Each new row is followed by its nearest point in the smallest flat space through zero that holds the last named rows.

J457 (5 x 9):
[[-14  27  35 -24 -28   0  15 -11 -28]
 [  6  22  -7 -13 -11  21  16 -25 -29]
 [ -1  23   8 -14  11  -2   9   6  -7]
 [  3   6   4  -4  -5   9   5  18  -6]
 [-11  35   2 -29  11 -21  10 -15  -6]]
New rows:
[  8   5 -23 -15 -20  -5   2  -2  12] | [ -2   2 -26 -13 -16  -6   0   1   2]
[  9   8 -18  -1 -15   3  14   0  10] | [  3   2 -20  -7  -9   4   2   2  -2]
[ -1   0 -23  -6   6   8   9  -3  22] | [  4   0 -25  -2   7  -2  -1   0   6]
[-21  16  -4  11 -12   6  24   9  -9] | [  0   9   2  -9 -11   6   6   7 -10]

J863:
[[ 19  -3  11  -4  14 -12  19  21  10]
 [ 12 -11   5   5  10   0  30  -8   8]
 [-26  16  -1   6  18  14  17  -7   5]
 [-22  17   2   4   4 -12  -7   4  -5]
 [-14  -7  21  -7  21  -2  -9   2   1]]
New rows:
[-22  -1   0 -21 -12 -10  22  -6  -9] | [-9  4  0  7  1 -7  7 -8 -2]
[-15  -7  22  -4   7   4 -11  -7  -1] | [-15  -9  15  -5  13   2 -12  -7  -2]
[-11  -1   9  13  -1   0   2 -33   6] | [-15  -8   3  10   1   0   6 -28  -5]
[  6  12 -12  -1   2 -28   1  33  -6] | [  8  19  -2   0  -4 -26   0  30   0]
[ 11  -3   5 -20  -1  -1   2  -1 -31] | [ 7 -8  3 -3 -4 -4 -7  1 -2]
[ 12  -5  22  26 -10 -21   4   7  19] | [ 12  -6   8   4   0 -26  11   4  -1]

J551:
[[-33   9  -2 -30  15 -27 -16  -4  -4]
 [-11 -28 -24 -10  13 -23  -2 -25   7]
 [-20 -12  22 -28  36  -2   2  -6 -12]
 [-24  -8  -3 -30  43 -28   6 -22  -2]
 [-33  -3   1 -15  29   0  25  -7   3]]
New rows:
[ -2   7 -14  -1 -27   3  -5  18   9] | [ -7   9 -10   9 -26   3  -8  10   5]
[-25  11   1  -9   4  -4  -2   6   7] | [-25  11  -1 -10   2  -4   0   5   1]
[ -3  -4 -16 -28  -3   6   0  -7  -5] | [-11  -8  -4  -7   2  -6  -4  -4   0]
[ -4  -9  29  13 -17 -17 -12  -8 -15] | [  6  -6   9  -5  -6   0 -19   4  -7]

J226:
[[-29   6 -47 -16 -17  -2 -21 -18  24]
 [-38 -26  -7 -11  -6 -14 -14  -9  24]
 [-31 -12 -21   2 -22  15 -11 -19   4]
 [-30  16 -37 -11 -15  -4  -1   8   2]
 [ -6  17 -41 -10 -20 -12   1   8  25]]
New rows:
[ -3  15   4  -1   7   7 -17  11 -34] | [ -6  16   2  -3  14   9  -1   2 -30]
[ 11 -14   4   7  -3  19  16  -5   0] | [ 10  -9   9  13 -10  12   6  -4  -2]
[ 9 -4  3 -8 12  9  2  3  3] | [ 8  1  6 -1  7 -1 -2 -2  0]
[ 19   1   0 -10   5  -4  19  18   8] | [ 17   7   3   0   1 -12  12  17   7]

J297, 5 rows:
[[ 27 -10 -15   8   5  -6  -3 -19 -10]
 [  7 -19   0 -10  -3   4   0  -4 -14]
 [  3 -15   0 -34 -13  38  36  12 -23]
 [ 17  -4 -18   5 -22  13 -13  22   3]
 [ 14   0  -1   3 -30  19 -16 -15 -17]]
New rows:
[ 9 -7 10  3  3 -5 22 -1  5] | [ 2 -2 -2 -4 10 -1 13 -2 -1]
[ -2   7 -25   2  -4   4 -14 -32 -23] | [ 15   3  -2   8  -8   3  -7 -28 -14]
[-31  -8 -20  -4 -17 -34 -20  -1  11] | [-12  -8   7   7   1 -18 -26   9  10]
[-10   7   8   9  -4  -9 -16 -13  11] | [ -9   9   9  11  -2 -10 -17 -10   5]

J652:
[[-17 -27 -18  10  -7   3 -27   5   6]
 [  1 -21 -16  15 -15  -2 -21  -6  -7]
 [  6  -5   0   3  -5  31 -32   2  -3]
 [  9 -15 -14   8  15 -12  -1 -24  -4]
 [ 10 -10  13  -4  -9 -12 -25  17  14]]
New rows:
[  1  -5  21  -9  -3   6 -14   6  -2] | [  7   2  11  -5  -3   6 -14  10   6]
[-4  3 17 13 12 14 -6  6 -2] | [ 0  4  5 -4  5 15 -6  3  2]
[  6  -6 -12   9  12  -4  23  13   0] | [-6  0 -5  0  5 -9 14 -4  0]

J550 (5 x 9):
[[  6 -22   7 -14  17 -16   8  15  18]
 [ -5  19  14  13  31  18  16   8   7]
 [ 13  20   4 -12 -14  14  -2  -5  24]
 [ 14   7  -7 -10   2 -17   7  18  20]
 [ -1  -5  10  16   2 -17   3   3  -3]]
New rows:
[ -8  14  18 -12   0 -16  31  13  -4] | [  4   6   5   7  11 -10   9  12   8]
[-18  30   0 -18 -14  -1  -6   9 -20] | [ -1  18 -17   1  -9   7  -3  -1 -10]
[ 13   0  -3  19  -6  -8   2 -21 -17] | [ -4   2   2  17 -12  -7  -5  -8 -14]
[ 16  -4   9   2 -11 -14  -2  21 -16] | [  3  -4  -2   6  -6 -20   0   6  -2]
[-15 -12  -9  -7  21  -7 -11   3  -5] | [ -7 -16  -8  -6  15  -2   2   6 -10]

J360, 5 rows:
[[ -8  11  29   5  19  -6 -29 -13 -23]
 [ 13   8  -6  37  -4  12 -35 -11  12]
 [  2   1  -9  -4   8  18  -7   1 -11]
 [ 11  -9 -15  14  24 -22  -5 -13   2]
 [  9  -4 -14  14  25 -14  24  -2 -37]]
New rows:
[-6 25  4  2 -1 -4 16 -1  9] | [ -2   2   7   3 -10  -5   9   3   1]
[ 11  24 -12 -10   9   3 -16   5 -15] | [  1   2  -4  -2  12  13 -11  -2 -13]
[ 15  -2   1  12 -15  13 -10  10  -6] | [  4   7  -3  14 -11  16  -5   3  -2]

J259:
[[  5 -14 -25  12 -11  22 -21  29   8]
 [ -6 -16 -28  15  -7 -16   1  24  -8]
 [ 28   8  15  16 -13 -21  25  -9  -6]
 [ 12   6   6  14  -5 -47  -9 -21  -9]
 [-12 -28 -13   1 -27   0  10  31  -2]]
New rows:
[ 14   5  -5 -34   9  10  -4   4  -3] | [-4  4  3 -8  8 15 -2 -2  4]
[-6  5 -4  6 33  4 17 10  8] | [ -5  10 -12   1  25   9  16   3  -5]
[ 21 -19 -24   2  -7 -14  14 -12  -1] | [  9  -3  -7  14  -7 -15   9   6  -6]

J217 (5 x 9):
[[  9   0 -24   5  21   0  -3  16   3]
 [ -8   0 -40  16 -12  -1   2  31  -3]
 [  3  14  13   4  -1   4 -24  16  -7]
 [  6  13 -11  14  20  -1   4   3  13]
 [-12  -7  -5  -4  26   7 -14  12   7]]
New rows:
[-1 -4  0 -5 -1  2 19 11 -3] | [-1 -6 -7 -1 -4 -1  6 -1 -1]
[ 11   5  -1   4  -5   2  19   0 -19] | [ 14   2  -5   2 -11  -5   8  -3  -6]
[-13 -11   1   3   6 -21  -1  -2   6] | [-10  -6  -2  -2   4   2   3  -3   6]
[  3 -26  10  -1  -7   0  33   5 -21] | [  3 -18  -6 -12 -15  -4  14 -10  -9]
[  2   1   6 -33  18  -2  12   1   5] | [  5 -12   4 -14  18   1   1 -10   2]
[ -6 -30  -5   3   7   7  13   8  -5] | [ -9 -19 -14 -10   4   1   5   2   0]

J673, 5 rows:
[[ -2  19 -25  18 -11   0   5   2 -15]
 [-15  22  -1  17  -9  -8  -6 -20  -4]
 [-32 -18 -15 -10  20 -18   5   3 -16]
 [ -9  -2  20   4  30  -4  10 -16  47]
 [ -7  10 -10   9   0   3   0   4 -15]]
New rows:
[ 10  17   3  22  -4   3   3 -14  11] | [  6  21   2  17  -6   4   2 -11  14]
[ -4 -15   1  10  -1   0  19  16  13] | [ 4 -7 -8 -1 10  1 11  7 11]
[ 22  11  15  21 -18  22 -11  -2  20] | [ 26  20  17  12 -14  18  -5  -4  16]
[-20 -19  10   3   1 -16   6  -6  -1] | [-17 -11   3  -8   7 -15  -2  -9   1]
[-20  -4 -20 -13 -16   5   3  -9  16] | [ -4  -5 -11  -1  -5 -15   5  -8   6]

J618 (5 x 9):
[[  3  -6  -2  -9  32 -28  -4  -2 -24]
 [ 17  19   7  -9 -27 -24   9   2 -31]
 [ -6   8  40  -8  -7 -15  15   5 -21]
 [ 10   9   6   5 -23  -2 -23  12 -37]
 [ -3   4  17  15 -19  -4  19  12 -26]]
New rows:
[-23  -8   1  -3   4  10 -16  -1 -32] | [ -5  -7   9   8   8   3 -19  10 -21]
[  8   6   7   4   3  10  -7 -10  18] | [-2  1  2 -5 -2  9 -6 -4 16]
[  3 -24   7  -8 -11  -1  -6  -9 -12] | [ 1  1  6 -2 -1 -1 -7  2 -8]
[-13 -15   8  -9  -1   6  14   1 -18] | [-7 -3 13  6  4 -3  9  5 -9]
[-12  -9   2  28  19  -8   1  -1   8] | [-11 -14  -2  14  20   4   7   4   1]

J446 (5 x 9):
[[ 28 -15  -8 -22  19 -15  -5 -12 -10]
 [ 26  24  -2  17   2 -14 -21   3 -26]
 [  2 -11  17  11   8 -12   5 -13  -7]
 [ 18  12 -28  12  -4   5 -19 -39 -14]
 [ 18  28 -14  -1  -7 -19  -5  -5 -17]]
New rows:
[ 21   1 -10 -18  21   4   9  -4   9] | [ 13  -9 -11 -22   9  -3  -1  -3   1]
[-11  -3   1  19   0   1 -20   1   0] | [ -3   0   5  18   0  11 -10   0  -2]
[ 19  -7  11 -18   7  15 -20 -17   2] | [ 14 -16  -7  -6  13   8 -13  -9  -2]

J720 (5 x 9):
[[-10  -7   3 -28  22  19  -4   1   6]
 [ 16   2  -9 -29 -21   2  14  10  -4]
 [ 13   0  11 -20  -6   2  34 -14   3]
 [ 32 -15  -9  -5 -32   0  -8  25   9]
 [ 12   8 -18 -17 -29 -18  -3   0  -4]]
New rows:
[18 14 -1  9 -2 21 11  9  1] | [ 8 -1  4  6 -5 10 14 14 -5]
[-16   4   9  -9  12  -8   1   4 -14] | [-14   9  -2  -5  11   3   2  -2  -8]
[ 17   6  -9  19  -4  12  -5  -1 -17] | [ 3  3 -2 16 -7 -1  1 11 -7]
[ 15   2 -20  11  19  15  15  12  11] | [ 3 -5  6  5  4 13  6 13 -1]
[ 13 -17   7  14 -19  10 -19  21  19] | [ 20 -21   1  14 -11   6 -18  21  14]
[-22 -12  17  10  15 -22   7  -9   1] | [-11   2  10  14  15  -5   2 -19   3]

J451:
[[ 10  -5  36  22   9  -8  13  43  -3]
 [-10 -34 -33  29  -5   8   2  12  -5]
 [ -7  -7  14  47  -5 -12   4  10 -14]
 [  7 -22   3  23  -2 -11  10  28  13]
 [ 11 -11 -15   4  14 -14  -5  38  19]]
New rows:
[  7   2   5  -9 -20  22  20  16   1] | [  4 -13  12 -11  -4  16  16   7   0]
[-10 -22  15  10  21  -3   0 -12  -9] | [ -4  -3   6  12  -3   4   4   0 -10]
[ 14  19 -13  23 -18   1 -18  22  -9] | [ -3   4  -7  19   9 -10 -10  12  -7]
[  4   7 -23  -3  -5  -3  -6 -13  16] | [  0   1 -20  -7  -3  -8  -8 -14  13]
[ -2  -4 -16  16   7   9 -21   8 -20] | [-10  -1 -18  15  10   6 -11   9 -19]
[ 11 -19  -3  11  -4  12   0 -17  -9] | [ -6 -13  -5   8 -10   9   7 -10  -6]

J734, 5 rows:
[[ -1  18  18  -5   2  -8  32  30  11]
 [-21  16  10 -10  10   9  -8  21 -15]
 [  3  -5  13  -3  20  -1 -11   8  -9]
 [ -7  -4  -7   3  20 -13   4  -8  18]
 [  7  -7 -10  -5  22  26 -17   1   7]]
New rows:
[  6  22  14 -13  12 -13 -11  28 -24] | [ -6   8  26  -7  10  -3  -4  24 -22]
[  4   4  -8  -8   1 -13  36 -31  -3] | [  0  -2  -6   7 -10 -19  16 -12  14]
[  6  16   7  -9 -10  14   7  -3  -3] | [  3   7   1  -3 -13  12   5   9  -3]
[ 17  10   0 -21 -15   7  35  -2  20] | [ 15   8  -4   0 -17   7  30  10  22]
[ -7  -3 -15  -1  -8 -22 -13   1 -21] | [-12  -1   1   3  -8 -13 -11 -11 -16]

J103:
[[ -4 -22  -2 -35 -42  -9   6 -19   9]
 [-14   4  10 -22   0 -24   4   8   8]
 [ -4   7   2 -18  -6  -6  21   2 -15]
 [  1 -10 -18   3  18 -19   5  -8   8]
 [  3  39 -14 -20  -9 -29   5   2   5]]
New rows:
[  4   8   7  25   7  11  13 -13  33] | [  5  -1  -5  15   8   4 -12  -1   8]
[ 13 -13 -30  33  26   9 -19  14  -3] | [ 12  -6 -17  37  29  10 -11  -4   4]
[ -9  -9   1 -10 -10  -3   3 -29  12] | [ -1 -16  -5 -11 -14  -6   0 -12   9]
[  0  -3 -22 -15  27  33  12  -7  -6] | [  6  -8 -10   9  11   9  16  -6 -16]
[14  0 -3  8  5  0 15 -5 -3] | [  5   0 -10   5   6   2   9  -4  -8]

J901:
[[ 14  24   4 -27 -12  -5  15  -1   3]
 [  1 -17 -26  -5 -17   2  -5   8  -1]
 [-12 -26   7  -6   5   7  -7  20  -4]
 [  0  -9   6  -1  27  -5   3  15 -14]
 [ -9  13 -13  -4  23   2  -9   1   0]]
New rows:
[17  0 -2  4 12 -2  9 -1  7] | [ 8  4 -1  4  6 -7  6 -2 -6]
[  0  -4  -1   1 -12  -6   6   3  -2] | [  5  -6  -1   0 -10  -2   4   1  -1]
[  2  -5  30   3   8   0 -15  -1   4] | [-8 -4 27  6  7  4 -1  0  2]

J53 (5 x 9):
[[ 20  -9  -4 -15 -19 -12  10  29 -13]
 [ 14  -4 -18   3   3   0  -4 -13  14]
 [ -2   6  10 -15  -8   2  -5   3  -8]
 [ -9 -13   2  -9 -33  -3  -5 -19  13]
 [  6  30   0  -9 -22  16 -10   1   8]]
New rows:
[-11   6  37   1 -13  -7   6 -12 -15] | [-25   0  24  -7 -10   1  -1   0 -10]
[  3   5   7   6  17 -13  10  -5 -15] | [-2 -3  4  3 19 -3  3  5 -9]
[ 11 -14  -1 -19 -19   8   2  10 -19] | [ 10  -7   3 -21 -17  -8   1  12 -10]
[  0   3  -8 -11  10   2 -23  25  18] | [11 10 -5 -5  4  4 -3  4 -1]
[ 11 -12 -14 -14   8 -16 -13   0  -1] | [ 16 -14  -9 -14   8  -8  -4  -5  -3]

J936, 5 rows:
[[-37  -6  11 -27  -9  -8 -15 -11  -2]
 [ -3 -14   4   3  -7  -1 -21 -12   7]
 [ -8 -12  16 -16 -11 -16   2 -11  -1]
 [-15  -8  -1 -27  28   4  -5 -17  25]
 [-35  -8 -25  -4 -23 -10 -27 -22  -5]]
New rows:
[ -7 -25  15   2  -4  17 -15  -5   0] | [ -3 -11  16   1  -4   5 -23  -4   6]
[  5  16 -16  -8 -11 -38  12  -2 -10] | [ -2   3 -15  -5 -15 -21  24  -6 -13]
[-18  -3   5   1   8  -9  14  -5  11] | [ -6  -1   0 -13   5  -5   7  -5   4]
[  5  -4  -2 -11   6  -3   4  14  -4] | [ 1  4  3 -4  4  0  8  4 -1]
[  1   5  11   6  14   6  12  13 -12] | [ 5 10  9  0  7  7 10 15 -5]
[  7  -3  25  -8   4  17 -12  27  14] | [  4   1  30  -1  12  17 -11  15   5]

J437, 5 rows:
[[-10   5  30  -8  -2 -28  -5 -14 -10]
 [ -1  -6 -16  -1  -4  -8   4  30  -7]
 [ 18 -15  -6   8   5 -24   7   6  -5]
 [ 13  27   4  -7   5  -5  14 -12 -18]
 [  6  23 -10  13  22   2 -18 -30 -25]]
New rows:
[ 22 -22   2   0  -9  -8 -11 -14   1] | [ 12 -17   4   9   5 -11  -1 -11   8]
[  3  18  -9   6  -4  -3 -21  11  17] | [-6  0 -8  2  1  7 -7  5 -1]
[  8  15 -12  12 -22   7  -1   1   0] | [ 3  7 -9  0  1 11  4  3 -2]
[ -2  10   3 -16 -14   9 -15 -22 -12] | [-10  16   9  -4   2   8  -7 -15  -5]
[  0 -16 -21  15  -1 -14  21   2  -9] | [ 15 -11 -14   7   4 -12   6  11  -4]
[-12  -3 -16  -2  11  19   8  10 -22] | [ -4  10 -19   1   2  12  -3  13  -9]

J123:
[[-10  -6  16   9   0  24  -1  11  -6]
 [  9 -37 -13  10 -10   3  14  16  -5]
 [  4  10   8  -5  18  12  11 -10 -16]
 [  9  -4 -15  26  -6  -8  -3  13  -5]
 [ -4 -12  -7  17 -18   6  -9  15   6]]
New rows:
[ 22   5  -6 -16  11   8  -5   4  -7] | [ 6  4 -5 -5  6  2  7 -9 -7]
[ 14 -18 -21 -22   9   2   5  11 -12] | [ 12 -19 -12  -9   1  -1  17  -4  -6]
[-3  7 14 -7 16  1 -7 19 -3] | [-7  4 20  2 11 -2 -2  7 -2]
[-22  20  21   7  15 -17  20 -17 -19] | [  0  19  20  -3  26  -8   4  -5 -11]
[ 8 15  5 -1  6 14 18  9 15] | [-1  4  5 -2  5  7  2 -3 -4]

J373 (5 x 9):
[[ -4  -5 -18  10  34   6   1   9   6]
 [  5  14  -2 -13   1   0   0 -17  10]
 [ 20  -4 -20  -2  -6   0  -3  -8   9]
 [ -5 -37  11   5  18 -14  23  -7  -8]
 [  9 -30   6  -8 -26 -16  11 -15   2]]
New rows:
[-3 -3 12  1 13 -6  5  3 21] | [-12  -5   1  -5  11  -2   4  -3   8]
[-16   5  19  -6   5  -1  27  10  -3] | [-19   0  21  -2   8  -4   8   0  -6]
[ 5 33  7  9  5  0  3  3 -1] | [ 3 27  6  1  7  8 -5  0 -9]
[-11  -3  10   0  -3   2  10   0  32] | [-17  -5   1 -11  -1  -4   1  -3  17]
[-10  18 -16  -1  -4  -9   9  15   5] | [-7  8 -6 -1  0  5 -8  7  7]

J44, 5 rows:
[[ 17 -15  22 -12  30  -4   9   7  23]
 [ -7  -1   4  -8   4  10   2   6  -8]
 [ -5 -20  27   8 -24  -3  13 -18  10]
 [-18  -2  14   3 -32  19  23 -20 -13]
 [ 18  19  -3   6  -4 -10  15  10  -1]]
New rows:
[  1  13  -5 -17   5 -19 -14  20 -17] | [  2   9  -7  -3   6  -8 -13  28 -13]
[  2  18 -18  -9  -5  -4 -14 -20  -8] | [ -2  12 -24   6  -2   2  -8 -11  -3]
[  4 -10   7  13   0  -3  17 -10 -25] | [ -2   1   8   2 -12   3  12  -3  -4]
[  4  -6   4 -11  -2   0  10 -23   2] | [  0  -5   4   0   0   7  10 -17   8]

J770 (5 x 9):
[[  9  17 -10  16  -9 -19   2  -8   9]
 [-10   6 -19  -2 -16 -10  -2 -14  -5]
 [ -4   9  11  10 -23   0   8   3 -27]
 [ 22  -4 -36   5   5  -6   2  -4 -11]
 [  7  -6  -1  -4  -4   5  -9  -4  -2]]
New rows:
[-27   1  -8 -19   4   3  -5  -1   0] | [-27  -5  -7 -17   2   3   0  -5   2]
[ 1 -6  6 24 -7 -5  4  7 -3] | [ 7  7  7 11 -4 -3  6  5 -6]
[-4 18  5 23  1  7  0  1  0] | [ 2 11  9 12 -4 -7  7  4  1]
[  2   7  33   5  23  16  -1 -12  33] | [ 2  1 31  0 16  3 -7  6 35]
[ -6   0 -33   7  -7 -14   2  -6  20] | [ -4   8 -29   1   1 -17   0 -13  13]
